The rows are grouped in 4 different ways at once. Each group adds its own fixed numbers to the row, and there is some noise. The rows also spread widely along 11 directions, which tell nothing about the answers.
Known rows, each followed by its group in each grouping:
[ 25 -17  10  28  -3  -6 -21   1  18 -24   6  -8 -12  20  -2 -10  10  16
  15  23  -4  29  23  -4   9]	Q_478 Q_271 L Q_215
[ 28 -16   8   0   2  -3 -26   7 -14  42  28 -17 -11  -2   4  -9  35 -11
  11   0  -4 -15 -33  12   6]	Q_556 Q_642 L Q_855
[ 12 -16   9   8   6   4 -20   0   4  20  15 -10 -13   9  -2  -5   3  -4
   1  12  -3   0   3   9 -16]	Q_478 Q_149 D Q_969
[ 13  -3  31  11   1  10  -5  14   9  28  -6  -9 -10  19   4  12  11 -14
 -15  -8  10  -3   5  29   6]	Q_556 Q_828 D Q_960
[ 16   4  -4   4  -1   0 -23   8  -3   8  19   7 -14  -2  19  -2  11  13
  11  13  14  -8 -11  20   1]	Q_629 Q_271 G Q_215
[-16  10  37  20  29 -28 -15  -7  14   4  -4  14   9  23 -24 -31 -10  -8
 -21  27 -14   6  14 -18  -7]	Q_629 Q_181 M Q_969
[ 12  -8  22   4 -27   9 -18   3  -5  29   0 -25 -18  12   9  12  10 -15
   8 -15 -16   0  24  11  10]	Q_629 Q_149 G Q_8
[-12  10   8   5  22 -13   3  -4  24  20  12   8   5 -12   8   4 -13 -10
 -25   2   5  -9 -14  12 -18]	Q_478 Q_828 M Q_8
[  0  -7   1  12 -19 -12 -21   9   1  10 -20   3  -2  17   0  -1   5 -15
 -20  13  -7 -12  25  23  11]	Q_478 Q_579 G Q_960
[-22  41  49  -7  -7  -1   7  39 -51  56  -9 -22 -13  19  -3   2   7 -12
 -18 -18 -15   8 -11 -22  -5]	Q_556 Q_181 M Q_855
[ 11   6 -10   5  -8   8 -17  28 -10  -5  10   7  -6   5  17   6  24  10
   4   2  28 -13 -22  29  27]	Q_556 Q_579 L Q_969
[ 13 -15   6   7   6 -14 -21 -16  25  13   8   1  10  -5   9   6  -9  -2
   3 -13 -12  15  15  -2 -12]	Q_556 Q_642 G Q_960
[  3  -4  20   9 -22 -14  -5  17 -11  26   1 -36  -9  11 -21   1  25  -8
   0 -10 -37  25  15 -23  10]	Q_478 Q_642 L Q_855
[  5  -7  -7  10 -27 -28 -12   8 -16  -1 -24 -22  11  26 -17   0  -1   3
  -2   3 -38  19  26 -19   7]	Q_478 Q_642 L Q_855
[-32  -1  34   1  -6  -4 -10 -15 -32  26 -18 -20  -5  30   6 -29 -58 -11
  10  41 -49   3  43  -8 -46]	Q_629 Q_642 L Q_969
[ 24 -13  10  14  19   7 -10   5  -8  -2   5  -3 -13  27   1 -25  13   6
  15  27  20 -10 -14  29   2]	Q_478 Q_642 D Q_960
[  3  -7  12   6 -20  24 -14  -2  26   6  15 -15 -17 -12  40  24   1  -2
  23 -10   4   5  22  25  12]	Q_556 Q_642 G Q_8
[-38  33  39   5   3 -10  22  18  -1  13  12 -13 -23   3 -11 -14  14  -4
  -8  20 -11  -6  -4   2  14]	Q_629 Q_642 M Q_215
[ 12  -4  23  -3  -2 -24 -20 -23   0  31   1  -9  13   9  -2 -13   7 -34
  -8 -35 -17 -21   4   2  20]	Q_629 Q_579 G Q_855
[-33  32  36  -3  15 -11  15   7  17  17  26  -1  -6 -11 -11  -8   9   0
 -13 -18  -2  15  -4 -30  -4]	Q_478 Q_149 G Q_960
[ 19   7   7  21  29  -9   1  17  -1 -20 -16  14   7  31  -1 -13 -13  15
   0  12  13  14 -13  10   2]	Q_556 Q_271 G Q_8
[ 13 -27 -15  11 -34 -16 -50  16   8  27   7   0  -7   0  -5   3  38 -13
  -7  33 -16 -29  11  21  26]	Q_556 Q_271 M Q_969
[ 13 -14  19   9  10   4 -26 -12 -14  23  18  -9 -15  12  18 -20   1 -15
  11  18  -3 -12  -7   8 -12]	Q_478 Q_579 M Q_855
[  9  -6   3  26  -5  10  -5  11  24 -11  -8  -4 -14  11  19  17 -10  -2
  -6  16   9   0  15  48   5]	Q_556 Q_149 G Q_215
[-19  18   0  19  -7   3   3  27   4 -19 -17   7  -6  13  12  15 -12  22
  -6  23   5  23  26  12  -6]	Q_478 Q_642 G Q_960
[ 38  -9  20   5 -19   2 -25  11 -13   8  18 -25 -13  19   4   3  44  12
  19 -18   7  23  -1 -22  27]	Q_478 Q_828 L Q_215
[ 47 -21   4  17   6  -3 -30  -8  -2   2   4  -5   6  29   4   4  10   8
  14 -10   6   9   0   7   3]	Q_629 Q_828 D Q_855
[-22   2  10   7   2 -12  35 -17  49 -34   5 -18   2  -8  -3 -15  -7  -6
  14 -15  -7   1  15  12  29]	Q_478 Q_642 G Q_960
[-32  16   2 -15 -16 -31  -8   2   6  36  -6   3  20 -11  -7   5 -16 -22
 -34 -15 -28 -21  12  -3  -3]	Q_556 Q_149 G Q_969
[ 16 -19 -15  13   4 -24 -12  -9  25 -16   0   6  12   7  -2 -13  -9   4
   2  12  -8  -9  -1  17   8]	Q_556 Q_271 L Q_8
[-24  15   1 -15 -18 -19  24  -6  -3   6  -9 -17   7  -2   0  -8 -13 -16
  -7 -31 -15 -30   2  20  19]	Q_629 Q_579 L Q_960
[-10   9  10  14  18   5  -2  -2  50 -20  32  12  -6 -11   7 -11  22  -3
   1   5  33 -15 -11  25  33]	Q_478 Q_149 G Q_969
[-17  16  18   6  -7  -4  13  14  -2 -11   7 -10 -11  16  -3  -7  11  11
  10   8   0  -1   0   1  17]	Q_629 Q_828 M Q_960

New rows, each followed by its group in each grouping:
[ -7   6   9  10  -7 -10   1   0  -7  -7 -12 -15   6  20   3 -11 -12  -1
   4   5 -13   2  14   1   6]	Q_478 Q_642 L Q_855
[-21  16  16 -10  -3 -18   0   3  -7  29  -1   1   4  -2   2  -7 -11 -12
 -20 -11 -11 -13  -2   3  -8]	Q_556 Q_579 L Q_960
[ 33 -22   9  15  28 -26   0  -4  17  12   9  -7   1  15 -29 -30  26 -17
  -4   3  -4 -16 -29  23  14]	Q_629 Q_828 G Q_960
[-17  28  40   7  -9  -7 -10  31 -16  45   3  -4 -19  13  -8   9  16  -4
 -32  14 -10  12   7  -6 -10]	Q_629 Q_828 L Q_215
[ -7  25  14  -9  -5 -13  -1  -1  -5  16   2  -4   9  -5  14   7 -16   5
 -10 -34  -1  11   4 -20  -5]	Q_478 Q_271 L Q_215
[ 12  -3  11  13  -3  17  -8  10  15  -3  16  -7 -17   4  21  10  14   9
  14   2  20  13   5  15   4]	Q_478 Q_828 G Q_960
[ 22 -11  10  22 -13   4   2  14  16 -12 -24 -18  -2  29   2  11  12 -12
  -5 -12   7   4  17  30  36]	Q_478 Q_828 G Q_8
[-19   6  -3  -4 -29 -29 -13   2   7  -1  -2   0   9   7 -17 -11  19  -5
 -11   0 -11 -22  19  -8  32]	Q_478 Q_149 G Q_960
[ 17   2   6  20   8   6 -15  17  13  -4  -4  13  -7  15  14  -1  15   1
  -5   9  32  -8  -2  34  19]	Q_478 Q_271 G Q_960
[ 11   4 -12  10 -19   2  -4  28 -19  -1  -3 -18 -10  14   5   5  22   7
   5   0   3  -3 -10  14  21]	Q_478 Q_181 M Q_855
[ 22 -11  -7  29  -8 -10 -39  16 -11  14 -21   9  -2  26   4  15  10  -9
 -22  26  -2  -8  10  34   3]	Q_629 Q_579 M Q_855
[ -3   8 -11  -4   7 -13  22  10  10   6  10 -11  -3 -17  -1   1 -10   7
   1 -17 -13  14 -14   0 -11]	Q_478 Q_271 G Q_8
[ -2   0  57  20   2  13 -55 -21  45  12  41  14 -14  -4  34   5  24  -9
  11  -2  12  18  36 -19  16]	Q_556 Q_579 G Q_855
[-42  15  -2  -3 -21  -4   8   5   8   5   1  -7  -9  -4  11   1 -24  -3
 -12  21 -16 -17  19  17 -12]	Q_478 Q_149 L Q_8
[ 12  23  14   8 -14 -12 -25  41 -16  22 -31   9  18  23  -3  31  12   5
 -29 -36   1  31  16 -21  21]	Q_556 Q_271 G Q_969
[  8   4  15   9  -1  -1 -20  -2  -2  -5   6  -4   6  12  10   4  -3  16
  17 -11  -3  27  16 -19   3]	Q_629 Q_642 L Q_969
[ 19  -3  -8  10  14  -7 -23  -4  13  -1   6  12  15   5   8   1   0  -3
 -13  -8  22 -14 -12  17   7]	Q_478 Q_149 L Q_969
[ 31 -20  19  34  18   4  -5  13   7 -16  -9 -13 -12  43 -12 -18  13  -3
  11  26   2  13   2  27  16]	Q_629 Q_828 G Q_969
[ 19 -20  -4  28  -2  -2  -3   7  25  -6 -12 -14  -3   8  -1  17  -5   0
  -7   2 -11  29  23  21  -7]	Q_478 Q_642 L Q_960
[ 14 -11 -10  10 -10  -2 -19 -28  13 -33  -9   0  21  20  35   3 -35   9
  22  -8   3   4  31   6   2]	Q_478 Q_828 G Q_855
[-20  15  17  -2 -23   2  -3  13  15  29  -1 -11  -8 -14  14  26   6 -12
 -15 -23  -7   9  25   5   5]	Q_478 Q_642 G Q_960
[  4  -5   0   9 -15  -8  -4  -1  -1 -12 -18  -7   8  24  10   2 -10   0
   0   2   2  -8  17  13  13]	Q_478 Q_828 M Q_960
[-16   8 -18 -13 -18 -27   4   2  -7  21   1 -11   4 -18   3   3  -4  -7
 -16  -3 -17 -25  -8  12   1]	Q_478 Q_642 M Q_215
[-42  22  37 -10   7 -12  -9  -6  -2  39  26  -1 -13  -8   1 -18 -20  -3
  -7  19 -27   8  14 -35 -40]	Q_478 Q_149 G Q_8
[-38  37  31 -13 -15 -14  -1   0  -8  15  -4   0   4   3  15  -4 -28   3
 -11 -12 -15   4  26 -25  -9]	Q_556 Q_181 G Q_215
[-30  18  18   9  -2 -12  13  -2  25 -15 -16   3   7  14   6  -4 -26  -4
 -15   7  -5   2  28   3   5]	Q_478 Q_828 G Q_8
[ 24  -7 -37   7 -20  -3 -37   1 -19 -21  -6  11   6  10  39  23 -16  30
  11   3  12  11  12   6  -7]	Q_478 Q_579 M Q_215
[ 17   2  12  14  15 -10 -14  -8  -4 -14  10   3   7  19   8 -16  12   2
  12 -10  15   0 -15  -9  21]	Q_478 Q_579 M Q_855
[-5 17 13 12  2 -1 -4  4 11 -6 13  1 -4  8  5 -1 10  3  3 -2  8 -6 -2  9
 18]	Q_629 Q_149 G Q_855
[ 31  -9  21  17  -3  -7 -28  -4  22   9  13  -4  -3  11   3   9  29  -4
  -6 -12  10   5   5   9  24]	Q_629 Q_828 L Q_215
[ -6  -2  25   3   2 -15  11   9 -18  17 -15 -26  -3  26 -26 -17 -12  -9
  -7  -6 -33  24  15 -18 -13]	Q_478 Q_579 D Q_969
[-15   5  18  11   5  11 -16  11  -4   8  15   1 -14  11  12  -8 -14   9
   5  34  -1   6   4   6 -23]	Q_556 Q_149 L Q_969
[-13  14  24  20   3   2   1   6  22 -31  -5   6  -1  17  15   2  -7  17
  13   6  10  21  25   0  16]	Q_556 Q_642 G Q_960
[-33  21  32   5 -12 -14   3  17   0  30  16 -16 -16   2 -18  -4  16  -4
 -14  14 -31  12  11 -19  -7]	Q_629 Q_828 L Q_855
[-22   1   7  -2 -21  -5 -32 -19  22   9  11  15  -2   1  26 -12   0 -16
  -2  30   7 -56  21  37  20]	Q_629 Q_828 G Q_8
[-17 -15   8  11 -43  -7  16  13  14  -1 -21 -34 -15  19 -10   0  -1 -16
   0  17 -39  -4  41  27  20]	Q_556 Q_828 G Q_960
[ 14  -6  49   7  12  -4 -50  -4   6  50  27  10 -19  10   0 -25  38 -22
  -3  20   5 -19   0   0  12]	Q_629 Q_271 G Q_8
[  7  13  22  -2   3  -8   4 -18 -17 -29  -6 -12  15  32  16 -15 -31  24
  25 -23   4  27  11 -35   0]	Q_478 Q_828 L Q_215
[  1   8  -1  15   8   1  -3  39  11  29  10   0 -14 -10  -6  29  11   3
 -26   1  -3  27 -12  13 -19]	Q_556 Q_149 G Q_969
[-24  15  16   4  -5 -26 -13 -24  28   6 -12  14  24   2  11   2 -23 -25
 -26 -20 -12 -18  32   8  12]	Q_629 Q_579 G Q_855
[ -2   8 -21 -12 -30  -3 -22  14   1  38  23  -5 -14 -32  19  30  17   0
 -16 -12   0 -12  -4  15  -7]	Q_478 Q_149 G Q_215
[ -2  -4   5  -9   5 -27  -6 -34  21  22  20  -9  14 -19   2 -11 -21 -13
   8 -29 -33  -1   6 -17 -15]	Q_629 Q_271 G Q_855
[ -2  22  17   8  16 -13  -3   1  16  -1  16   6  10  -3   3  -1   2  11
  -3 -23   7  22  -6 -26   3]	Q_478 Q_271 L Q_855
[ 15  -8 -29  21  -8 -18 -30  -8   3 -10 -14  11  19  14  11  22 -27  10
  -7   6 -11   3  16  14 -16]	Q_629 Q_149 M Q_855
[ 35 -18  20  18  16  13   6   5  32   9  11 -22  -7   3   6  12  16 -18
   1 -29  14  10 -17  32  21]	Q_556 Q_828 L Q_969
[-12  14  10   7   6  -5  15  23  -3  -2  13 -16 -14   2 -15 -17  19   4
   2   7   0   7 -18  -4  13]	Q_478 Q_181 M Q_969
[  3  16  26  19  30  -3 -14   1   5  -4  16   8   2  10  12   0   0  17
   7   3  11  34  -5 -28 -11]	Q_478 Q_642 M Q_855
[ 13   1  11   6   1  -8 -10   3 -17  -9   7 -11   0  31  -2 -33  21   3
  19  13   7 -13 -14  -3  25]	Q_478 Q_828 G Q_855
[ 18   1  21  16  23   7 -16  21  19  22  20   3 -15  -1  -2 -10  43 -17
 -15   1  31  -9 -25  28  24]	Q_478 Q_181 G Q_969
[ 15   7   5  12  -9   5 -19  13   8   7 -26  11  11  20  25  26   0 -11
 -26 -18  29 -12  12  34  23]	Q_478 Q_828 G Q_8
[  1  -7 -21   8  -9 -15 -21 -23  17 -38   5   8  21   8  12   0 -28  23
  19   1  -6   6  26  -6   1]	Q_629 Q_149 L Q_969
[ 11 -25 -30 -10 -12 -28  -8 -41   5 -19  -8  -5  32  10  14 -22 -40  -3
  13  -7 -12 -32   9  13  -3]	Q_478 Q_828 L Q_960
[  4   2  18   2 -10   8  -5 -17  15 -24  18 -16   1  14  20  -3   3  12
  33 -23  11   9  17 -15  23]	Q_478 Q_828 D Q_855
[ 77 -75 -25  12 -15 -12 -31 -34   3   2   3 -40   5  28  -5 -19  12 -17
  34  -4 -24 -17   2  28  12]	Q_478 Q_828 D Q_855
[ 47 -19  -1   6   9 -17  -8  11 -30  24  -9 -24   1  27 -17 -25  20 -15
   5 -11 -12  -7 -30   8  13]	Q_478 Q_271 G Q_855
[ 22 -27   0   7 -19  -3 -12 -18   9   3  -3 -26  -1  12  12 -16   7 -29
  17  -5  -7 -39   6  34  35]	Q_478 Q_271 M Q_855
[ -1   4  22   7   7 -16  -5  24 -12  33  -1  -4 -12  14 -16 -13  14 -13
 -24  14 -12  -6 -16  10  -2]	Q_556 Q_579 L Q_8
[ -3  -6  27  20 -17   8   1   6  -3 -24 -35 -24  -2  46  -1  -7 -14  -3
  13   8 -11  17  49   8  23]	Q_478 Q_642 D Q_969
[ -4   2  20  -4   2  -1 -14  -6  25  21  48  -3 -14 -30  17  14  20   4
   9 -26   0  16  -7 -18  -2]	Q_556 Q_579 M Q_960
[-15  14   9  21   0 -23 -13  11  10   4 -26  14  13  19  -7   1  -8 -16
 -44  14  -5  -6  18  16   6]	Q_478 Q_579 L Q_855
[ -4  24  18  -1  18   6   1  -2 -15 -10 -13  15  11  25  29  -1 -38  15
   3 -17  27   1   1  10 -11]	Q_556 Q_579 D Q_960
[-11   6   2  -3   7 -18  -4   6   9  19  20   0   1  -9  -8 -12  10  -3
 -10   8  -5  -4 -13  -6  -4]	Q_478 Q_828 G Q_969
[ 38 -15  -3   2  -5  -2 -35 -17  -9 -10  25 -10   0   4  25  -1  14  22
  38 -14  12  14  -6 -19  12]	Q_478 Q_642 M Q_215
[  1   4  14  24 -15   1 -29  26   8  21 -18   8 -15  11  12  24   8 -11
 -38  19   1  12  32  26  -2]	Q_478 Q_579 G Q_215
[ -1   6 -13  15  29 -22   3  15 -14  -6 -10   9   9  20 -17 -18 -20  10
 -17  31  -1   3 -23   4 -23]	Q_478 Q_149 M Q_969
[ -9  12  11   6  13 -14  11   5  20  -8   0   0  14   1  -3  -4 -13   3
  -4 -19  -3  12  -2  -3  10]	Q_556 Q_271 L Q_969
[-32  14 -12 -21 -16 -27  24  23  -4  36  20 -23  -8 -30 -25 -13  23 -15
 -14  -4 -27 -27 -28   0  12]	Q_478 Q_271 M Q_969
[-18  25  35  -2 -31   4 -19  12 -15  27  -5 -14   0  13  23  29  -6   3
  -3 -29 -17  38  41 -43  -7]	Q_478 Q_828 G Q_855
[-49  47  34 -16   6 -23  12  20   4  48  11  10   3 -12 -15   9  -1  -2
 -47 -14  -8  12   2 -33 -27]	Q_478 Q_828 D Q_960
[-11  12  13  -2   9 -16  26  15  16  18  10 -12  -6 -12 -14  -5   5  -4
  -9 -18 -13   6 -15   4   3]	Q_556 Q_271 G Q_960
[  4   6   1  -8  -7  -3  -3   4   2  12  32 -15  -6 -10  10  -6  30  -2
  14 -16   9 -15 -25   1  21]	Q_478 Q_828 G Q_855
[ 21 -11   9  14  20 -10   0   8  -1   6  -8 -12  -2  24 -22 -22   1  -4
  -7   5  -4  12  -6   8  -5]	Q_478 Q_181 D Q_969
[ 11   8  25  23  17   0   3  22   4  -9   1  -8 -12  24 -14   1   7  16
   1   0  -1  47   3 -20  -4]	Q_478 Q_149 G Q_8
[ 40 -28  10  42  19   4 -33  16   5 -12  15  -3 -22  34 -17 -14  37  10
  17  46   8  14  -7  17  13]	Q_629 Q_149 M Q_969
[-21  26  21  13  -1   8   4  27  14   1   6   3 -17   6   5   7  13   3
 -13  10  17   3   4  13  14]	Q_478 Q_149 G Q_8
[ -4   5   2  18  -4 -13  14  20  37 -15  23 -13 -18 -13 -17  13  20  17
  -2   2 -14  34   3  -4   9]	Q_556 Q_149 G Q_215
[-11  22   2   4   2 -10  20  12   3 -12 -15  -2   8  13  -2   2  -9   2
 -12 -17  11  -3   0  11  14]	Q_478 Q_149 G Q_960
[ -6   3  -5   8 -12  -5   3  -8  12  -7 -20  -5  11   4  21  21 -26  -5
  -2 -18  -4  -7  23  29   6]	Q_629 Q_642 M Q_960
[ -2  -5 -33 -22 -22 -36  -1 -11 -27  20 -21 -14  29   3  -7 -13 -33 -12
 -10 -21 -34 -34   0  14  -7]	Q_629 Q_181 L Q_969
[  8   4   6   9  16   5 -10   0  15   2  14   0   3  -7  14   9 -14  11
  -1 -18   9  33   2 -10 -20]	Q_478 Q_181 L Q_969
[-26  11  30   7 -24  -1   7  24  18  30   9 -21 -30  -2 -19   1  36 -24
 -15   7 -16 -14  16  23  24]	Q_629 Q_149 G Q_960
[ 20  -1   5  15  33 -31  -6   3  10   3  11   8   9  14 -30 -27  14   7
  -9   8  -2   8 -24 -13  -1]	Q_478 Q_271 D Q_855
[ 10   8  -7   4  -1   6 -28  12   6  17  15  14  -4 -14  32  29   2  13
  -5  -9  19   9  -4   4 -11]	Q_478 Q_271 M Q_8
[ 17  -5   0  30  -9 -13 -25  17   2 -13 -15   5  -2  34 -15   8  18  11
  -8  16  -8  21  26   6  13]	Q_629 Q_579 D Q_855
[ -4  11  33  15   6  16 -11   5  18   6  18  -2 -16   6  15   2   3   5
   5   4  11  12  11   8  -3]	Q_556 Q_181 D Q_855
[-38  29 -11   5 -33  -9  -9  16  -5   5 -21  10   7   0  22  33 -33   5
 -28   1 -17   4  38  13 -14]	Q_629 Q_579 L Q_855
[-25  24  -3 -13 -24 -22 -11   0  -3  24   0   4  14 -11  11  11 -13  -4
 -11 -22 -22 -10  15  -9  -1]	Q_629 Q_271 G Q_855
[-23  20   5 -18   4 -36   1 -20   1  12  21   0  23 -11  -4 -18 -20   1
   1 -24 -24  -9  -9 -36  -9]	Q_556 Q_149 G Q_855
[ 20  -7  26  13  -5  18 -27  -6   8 -27  23  -8 -13  21  22 -13  27  11
  45  -9  20  15  16  -4  42]	Q_629 Q_579 G Q_969
[  5  16  16   3  14  -6 -34  12  -5  30  -1  26  17  14  16   6  -1  -6
 -31   2  25 -15 -12  10  -3]	Q_556 Q_828 L Q_969
[ 37   5  10  20   1   8  -5  23 -15  -4 -23  -6  -1  37   3  16  21  -2
  -5 -30  25   3  -8  34  35]	Q_629 Q_579 D Q_855
